The same things were measured in two ways. Each way mixes the same 9 hidden numbers, adds some noise and spreads widely along 6 directions of its own, which tell nothing about the thing.
Some things both ways: the first way, then the second way.
11  9  32  -43  -30  14  -21  20  -24  1  0  -8  28  12  -30  -2  7  27
26  -12  -5  3  0  6  3  8  6  -14  -12  0  17  0  -6  13  -10  5  5  -16  0  5  2  -15  12

-10  -7  15  -5  10  6  -6  -9  2  14  0  9  3  17  -9  -5  -13  5
19  -3  -4  -12  -14  -9  14  8  12  2  -6  1  12  16  10  15  10  7  7  2  -5  1  -5  -6  2

3  7  43  22  -1  -17  -11  -7  -2  13  -7  16  2  -12  13  -9  -16  -5
-6  -21  1  -6  -4  8  -2  2  -10  5  33  -18  -31  -10  7  -7  19  -10  -2  15  26  2  -3  -46  9

-28  -9  -6  -18  -6  10  -8  -1  9  -19  -4  9  -2  13  -19  11  5  7
0  10  9  5  1  -4  18  -12  -1  -13  -14  3  -2  27  -23  42  0  2  -12  -1  2  -22  -2  -7  28

-1  0  4  -7  -3  24  19  -2  7  12  -3  6  -8  11  3  -10  -12  3
5  -6  -9  -7  16  17  1  24  -23  -25  12  17  -7  -5  14  -10  1  20  7  -23  2  8  10  -9  7

-21  -9  -11  -1  -13  8  8  7  -7  -9  9  -3  -34  8  4  -11  1  12
-18  18  -2  -7  -3  -2  1  -24  -24  4  -3  6  2  20  1  -6  0  9  -6  5  -1  -19  0  5  3

22  3  -11  -26  6  17  -16  -3  12  -15  12  -4  29  -3  -34  18  19  4
2  13  1  15  10  1  9  -21  -18  -2  -4  10  -31  -5  -21  -13  -27  -2  -12  -13  -11  -3  13  -17  24

-14  -29  17  -14  -43  6  -24  7  -13  -22  32  -2  -42  10  -12  2  -6  22
-14  7  3  14  -3  15  -3  -29  -9  6  -7  2  0  -2  -4  -3  -7  0  -20  -13  11  -12  7  5  -1

2  1  -20  -21  -34  19  -32  2  -1  -8  -9  11  16  23  -29  -2  27  4
-5  20  -10  -1  1  -3  -12  -12  5  22  -24  -6  19  11  1  -14  -2  -9  10  13  -5  -3  10  26  -17

-17  1  -8  5  6  20  4  0  1  -14  -6  -1  20  12  -10  -3  -12  18
-11  34  7  -4  -4  -13  18  -26  21  22  -23  10  11  23  -15  10  -8  5  -5  6  -7  -27  19  35  -15

-20  -31  32  22  4  3  -17  -21  -1  24  -8  33  -19  22  -6  -24  -14  -8
21  -14  10  14  -23  -7  18  -13  15  -2  -9  -9  11  -12  6  12  -13  -4  12  17  11  8  -14  -8  -12

-24  0  -28  40  11  13  7  -8  3  -46  -2  12  2  -15  11  25  -23  19
-16  10  6  14  9  11  19  -11  -6  -5  -7  18  -23  -12  -33  11  -14  7  -21  -11  18  -20  11  6  11

2  -6  -8  -11  -4  17  26  -7  -9  -9  4  14  -35  1  -8  33  9  -8
18  0  4  30  22  15  -6  -2  -14  -27  -14  10  -5  -20  -16  -10  -39  -9  15  -20  -7  16  4  -8  11

14  -8  9  -28  -41  24  -10  0  -4  1  -2  2  -3  19  -20  -13  -8  -5
9  -9  -8  -4  6  -2  0  14  -19  -11  13  6  -10  0  9  -14  -1  15  -2  -9  0  3  -4  -26  12

-14  -16  -7  -15  -24  5  11  -6  -9  -14  0  6  -31  4  2  11  -30  1
-6  -1  8  1  2  -4  -13  9  2  -6  24  3  0  4  21  15  23  -7  -13  2  10  -12  -25  -19  -4

-7  -12  -16  34  -23  12  -9  -19  -8  -25  -15  16  18  10  -15  -3  -22  -1
22  -3  -1  12  -4  -21  9  9  8  4  -5  8  1  -5  -7  -3  -15  10  1  2  -8  3  -8  -11  -3

-4  -16  16  -12  -22  11  -23  -10  4  -1  -10  26  2  10  -14  3  -10  1
-5  0  2  24  15  12  -17  11  5  1  5  -2  -14  -34  12  -14  -3  -23  3  6  16  12  2  3  -19

-13  -12  11  -28  5  25  22  9  2  2  -10  6  -6  -1  -8  -7  10  17
8  1  5  9  6  -14  8  -1  -4  -11  -1  10  2  0  -6  -4  -16  9  3  5  3  -6  -17  -7  -2

-12  -13  1  -6  -7  13  -20  0  -7  -3  11  4  -16  19  -13  -6  0  10
10  -5  -10  -17  -16  -7  6  1  15  15  -8  -5  27  13  25  -4  18  9  3  10  7  0  -9  9  -20

-2  -14  -20  -33  -3  20  -25  5  13  -10  1  -6  7  0  -10  0  19  14
1  18  7  6  12  16  4  -17  -4  -7  -24  16  13  22  -8  -3  -5  -1  7  -17  -8  2  -3  29  -6

-16  -2  16  11  1  4  -2  0  -12  -4  1  12  -16  4  2  2  -9  10
14  -8  -11  -7  -12  -10  12  0  5  9  -16  -5  14  8  0  -2  1  10  4  12  6  2  -7  0  -3

-36  -30  46  -12  8  1  -14  11  -1  0  6  2  -30  0  -4  -28  0  18
5  -5  10  17  -4  -7  9  -15  2  -4  -7  -6  12  5  26  -10  -3  1  3  17  12  6  -23  9  -21

-22  -11  15  -1  -11  9  -8  -4  1  0  0  18  -6  24  -20  -6  3  7
-5  5  -8  7  14  2  -13  17  -5  -2  9  -1  -16  -23  18  -14  -2  -11  8  10  6  6  15  -4  -7

-2  -2  -18  -20  3  7  -11  -1  6  -14  10  2  9  3  -25  22  29  12
9  -3  9  26  -10  -11  2  -15  -3  11  5  -1  -24  -29  -20  -13  -28  -14  6  16  2  6  -10  -24  -4

10  -13  22  -21  -48  9  -40  3  -23  14  -13  16  -3  15  -17  -24  9  4
-9  3  -16  -11  19  16  -27  4  -23  -13  8  -1  -2  -4  12  -15  6  -15  6  -3  6  -1  3  -14  13

11  -16  -10  10  -26  22  -23  -20  3  -3  -16  37  5  7  -13  5  -1  -6
16  -18  -8  15  11  14  -9  21  -4  -13  -2  5  -2  -32  2  -16  -11  -2  8  -11  13  20  -6  -11  -5

1  -12  -6  11  -48  11  -11  0  -16  -24  11  5  -10  2  -4  2  -10  23
1  -9  4  11  -5  17  -19  -6  15  11  2  -1  29  -12  19  -13  6  2  -4  -15  16  1  -4  9  -37

-22  -20  -9  -3  2  16  -6  -1  3  -10  -11  4  -16  0  5  -10  -2  3
-14  12  13  -2  -7  -15  11  -24  12  19  1  2  1  11  -3  -7  6  -5  0  29  16  -18  -20  13  -26

Other things, the second way, with their names:
K967: -6  -11  11  26  7  16  -7  -2  0  -2  8  -5  -11  -26  -1  -7  -5  -11  1  3  26  6  -4  -6  -16
K167: 16  -7  2  17  0  -1  18  -10  16  -2  -28  -7  8  -17  -21  1  -29  -8  12  14  16  4  2  7  -5
K276: -23  29  -14  -2  9  4  11  -3  -13  2  -7  18  -32  -22  -12  2  -14  -3  -13  -2  2  -19  39  13  15
K454: -6  -7  16  5  7  12  7  -24  -14  -17  9  1  -3  16  -17  10  -2  3  -13  -8  19  -19  -16  -22  18
K64: 18  13  -25  -1  1  -12  -13  15  1  4  -34  13  29  0  14  -12  -5  -4  14  4  -17  13  -15  28  -12
K509: 25  -6  -6  1  -2  -5  3  11  6  -4  -20  7  28  21  -3  6  3  15  2  -14  -8  7  -19  3  0
K42: -11  8  -1  -13  11  4  -9  1  5  3  19  2  -14  -3  7  2  14  -15  -9  0  10  -17  7  -14  4
K633: -18  16  -12  -17  -4  3  -11  -7  1  29  5  0  -16  -15  1  -24  8  -21  9  21  8  -5  11  7  -17
K863: 10  2  19  4  11  14  14  -18  1  -23  -4  8  13  22  -11  9  -14  11  9  -22  -1  -9  4  -2  5
K504: -18  9  -7  1  -6  -6  -2  -8  -1  20  -2  -1  -4  11  -7  13  18  5  -33  0  11  -23  -1  -3  6
K56: 4  -15  -4  -15  -11  -10  7  -1  5  5  19  1  -9  -18  -1  -5  1  -4  -4  16  22  -11  -18  -31  1
K935: -6  20  7  -9  -1  0  26  -19  19  5  -15  4  6  24  4  18  5  6  -6  1  3  -19  19  24  -5
K382: 12  5  -7  -10  12  5  0  9  -3  -11  -17  6  21  39  14  5  18  8  4  -13  -9  5  -10  11  7
K128: -13  23  0  -20  18  13  0  -7  -2  -10  -7  9  5  24  -1  6  6  -8  13  -1  0  -15  14  19  4
K405: 8  -7  -3  -16  -11  -6  3  6  23  15  1  -8  23  22  21  9  28  9  -5  4  9  -6  -7  -1  -15
K931: -18  16  -6  -2  5  -9  -26  12  1  21  28  14  -19  -39  9  -29  -1  -14  5  14  4  -9  5  -4  -30
K943: -19  15  8  4  -2  1  -6  -25  2  15  3  7  0  0  -23  2  -4  -5  -13  0  10  -28  0  1  -8
K336: 31  -27  -11  22  -11  6  -1  14  14  0  -28  -16  25  -20  10  2  -6  -4  10  4  15  28  -11  2  -13
K526: -7  -1  1  -6  2  11  -2  -2  -12  -19  13  2  -4  2  13  19  10  -4  -4  -5  11  -13  1  -17  13
K355: -13  0  12  28  6  10  -14  -21  -9  5  8  -9  -19  -21  -5  -13  -8  -25  -3  13  19  1  -9  -13  -8
K721: 4  12  -18  9  17  4  -9  22  2  -3  -28  5  5  -9  -5  4  -3  -10  4  0  1  6  10  21  3
K429: -17  28  -13  -10  25  16  -27  -2  -6  -2  -11  -1  8  18  10  2  12  -20  -1  -8  -6  -12  24  15  8
K122: 21  -6  -11  8  8  6  -7  19  -21  -23  -16  4  14  18  5  8  -2  13  9  -20  -14  16  -6  -9  21
K213: 5  9  -17  -19  -5  -15  12  -1  -18  -2  -10  17  -2  9  -17  -4  -10  14  3  4  -8  -11  -8  -6  19
K249: 10  -7  6  18  5  -2  15  11  -5  -22  7  7  -27  -37  5  1  -23  -7  13  10  9  10  2  -16  3
K666: 2  -2  6  10  7  15  14  0  -21  -28  1  4  -28  2  -24  33  -5  -7  2  -5  6  -2  3  -28  41
K548: -12  24  1  -8  9  13  -5  -41  -14  -5  -24  -6  18  39  -1  1  -3  -12  6  -1  -6  -14  7  17  13
K883: 31  -13  0  3  7  0  31  15  10  -24  -16  14  10  7  -3  13  -12  26  -1  -23  1  6  0  -3  11
K780: 12  -10  3  7  -15  -5  17  -5  -4  -12  3  -1  -12  -19  0  13  -16  -3  11  13  8  2  -1  -21  8
K282: 26  -19  -13  2  -12  -12  32  2  -7  -1  -11  3  -23  -28  -19  -15  -29  7  11  15  8  15  -4  -24  16
K408: 15  -4  7  16  -10  9  12  -17  -3  5  -20  10  8  3  -35  -3  -20  9  10  -11  -2  8  -10  2  -4
K610: -6  16  8  7  13  -6  -12  -10  -4  4  7  16  -3  9  -7  -12  -1  -5  -10  -6  -6  -12  -20  -1  -7
K827: -18  14  6  -14  20  18  -9  -4  1  -11  9  2  1  22  11  12  23  -14  -1  -3  13  -17  3  6  1
K315: -9  4  8  -3  9  16  10  -4  5  -14  5  12  -1  1  -4  17  3  4  -10  -16  17  -18  10  1  3
K896: 1  1  4  -6  1  8  6  -3  -2  -2  11  10  -12  -2  -8  1  -2  2  1  -10  3  -5  5  -15  5
K798: 12  1  -20  -19  0  -14  -15  13  -5  0  -4  2  17  10  8  -1  8  -5  8  8  -7  -2  -18  -12  9
K246: 24  -15  11  23  -13  3  15  -6  6  -12  -8  2  6  -24  1  3  -25  -2  17  3  7  16  -11  -7  -12
K716: -5  16  -15  -21  16  15  -9  8  7  -5  -12  9  19  12  15  5  14  -3  -1  -16  1  -11  18  22  0
K93: -1  11  0  0  6  -8  -1  -9  3  3  -16  -3  14  23  -2  4  2  -4  4  13  0  -9  -7  10  -2
K849: -8  19  -1  20  17  -13  -17  2  -3  6  -4  3  -19  -23  -9  -16  -17  -29  8  25  1  0  -6  5  -9
K28: 25  -8  -1  2  5  -5  4  13  4  -19  4  -4  -2  -1  15  10  -6  -3  9  -2  -5  8  2  -27  14
K176: 0  15  -2  -3  -11  -9  -3  -18  0  13  -8  2  7  21  -19  19  0  1  -12  -3  -11  -21  2  -13  15
K924: 9  -1  -24  -16  -6  4  7  16  -12  -14  -23  9  22  8  12  14  6  14  8  -3  1  3  0  12  11
K49: 24  -7  -6  14  -10  -13  20  4  0  3  -23  4  3  -3  1  -9  -14  10  10  10  -3  20  -15  7  -7
K240: 13  15  -6  7  7  -18  1  -1  -12  0  -16  10  -2  12  -13  -12  -19  3  10  5  -20  2  -7  -1  9
K927: 5  6  15  17  2  8  1  -17  14  -7  -10  -6  19  17  8  23  -1  -5  -7  -13  0  -8  5  4  -2
K544: -5  9  9  13  3  -9  16  -23  -11  1  -1  7  -26  -3  -24  -6  -20  -2  -8  9  4  -12  -3  -12  11
K387: 29  -17  -3  4  2  6  17  12  13  -7  -17  6  26  11  3  -3  -4  31  -1  -26  3  11  -1  5  -8
K910: 12  -19  4  -3  -11  9  8  -2  6  -12  -1  4  19  6  -3  21  10  6  -8  -11  18  -6  -26  -15  5
K325: 0  14  4  32  14  4  -3  -5  -10  -16  -7  28  -10  -33  -11  -8  -37  -1  -6  -20  -4  -3  2  9  -4
K221: -13  20  17  15  12  6  16  -11  -4  -15  3  21  -26  0  -23  28  -11  -2  -17  -14  2  -22  11  -1  17
K112: 21  -3  5  31  -4  -20  3  7  17  3  -9  4  2  -23  -2  3  -20  -5  0  7  -1  7  -16  -6  -13
K72: 10  2  -4  20  -11  10  7  -5  5  -8  -34  4  28  -7  14  18  -9  3  1  -9  4  8  1  29  -11
K980: 14  -6  7  1  -20  -15  11  -10  17  3  -6  -13  17  6  14  15  3  -9  13  27  9  0  -19  -5  -12
K663: 12  12  -8  16  -3  -15  2  -2  -17  7  -7  16  -7  -5  4  -26  -23  17  3  -8  -25  10  3  -1  -5
K559: -18  -4  -11  -7  5  1  0  -1  -6  13  12  -12  -23  -13  9  -14  14  -8  -15  21  29  -9  6  -13  0
K957: 18  -1  8  -9  0  -8  35  -4  1  -20  -7  12  -6  29  -3  19  5  10  -1  0  0  -3  -24  -9  20
K220: -4  4  8  -15  -13  -19  17  -27  5  2  -5  4  18  24  -9  11  4  2  -1  25  15  -26  -36  1  -3

Some of these things the first way, each followed by its name:
-1  -1  1  5  29  16  -17  -7  -5  -4  7  14  -6  8  -17  16  9  -4 : K282
4  3  7  -35  -15  7  -3  9  -28  8  -5  3  -6  5  -11  7  2  16 : K798
-9  5  -18  19  -2  19  6  -1  -12  -28  -7  1  5  1  1  8  -22  10 : K315
-32  -10  8  1  -3  5  -13  -4  -4  -14  -4  27  -7  8  -9  18  -5  20 : K721
-20  -4  7  4  -1  5  -31  0  -3  -3  -5  18  19  12  -15  -13  -7  28 : K72
0  1  9  -6  2  12  -1  -1  -14  6  -5  4  -4  9  -5  -2  -13  1 : K246
-6  4  8  -4  3  4  7  -6  -9  1  -30  24  12  -12  3  9  -13  5 : K849
-16  -26  -4  2  -7  29  -21  -17  11  -7  -1  12  -9  39  -24  -12  -17  -19 : K935
-23  -21  37  8  3  2  -15  -10  -8  26  -4  20  -12  28  -10  -28  -14  2 : K780
2  -19  5  -35  -45  25  -23  -4  -8  6  -16  7  -21  24  -8  -12  -18  -21 : K827
-10  -12  20  -1  -12  2  -12  -10  0  11  -6  28  -5  10  -11  -2  5  6 : K429
-5  -14  -22  21  -27  13  4  -12  -2  -15  -8  19  -5  -3  5  4  -6  13 : K943
6  18  9  -21  -16  -5  -2  14  -18  -21  -1  -4  -8  -23  5  24  -5  8 : K355
0  2  18  -15  -6  25  -22  4  -12  -2  -20  20  16  11  -24  3  13  2 : K167
-6  8  19  16  -38  -6  -31  1  -39  -28  -3  15  -12  4  -4  18  -31  3 : K336
3  -1  9  2  -16  24  0  2  -1  -21  3  0  10  1  -9  3  -11  14 : K387
-12  -13  5  17  7  12  -5  -9  -10  -2  0  20  -6  7  -3  3  -14  15 : K716
-11  -15  4  -9  -1  16  -9  2  -10  11  -3  7  -5  11  -4  -16  0  21 : K213
-29  -28  31  -6  -25  -1  -12  1  -7  -16  18  2  -22  17  -21  -3  -5  16 : K927
-4  -17  5  -27  1  20  -11  -1  15  -3  -1  7  1  4  -20  -1  14  4 : K544
-3  -5  13  -13  1  0  -8  4  -9  10  -3  7  -24  -1  -2  -8  19  -4 : K548
16  24  -34  -24  6  42  13  6  -7  -38  -4  -13  18  6  -26  34  -9  -7 : K883
-19  -7  9  -6  4  6  10  0  2  -1  -12  17  -14  -2  1  2  6  5 : K93
-23  -32  11  1  -36  4  -21  -12  13  -17  13  26  -19  10  -10  5  -15  19 : K504
17  3  -35  24  -28  12  -15  -17  2  -11  -20  14  17  -7  13  3  -9  -5 : K408
-5  -8  -6  -13  -13  12  12  0  1  -10  22  -11  -12  14  -15  3  -7  15 : K663
-23  -35  15  -30  21  15  -27  -2  9  -2  5  -7  -18  9  -12  -10  -9  -1 : K957
-22  -1  24  14  10  -12  1  -12  2  11  -14  21  -12  0  17  2  -26  -7 : K666
-27  -1  -35  -31  -2  18  -5  29  -36  -43  5  -30  -32  -3  -3  11  14  23 : K220
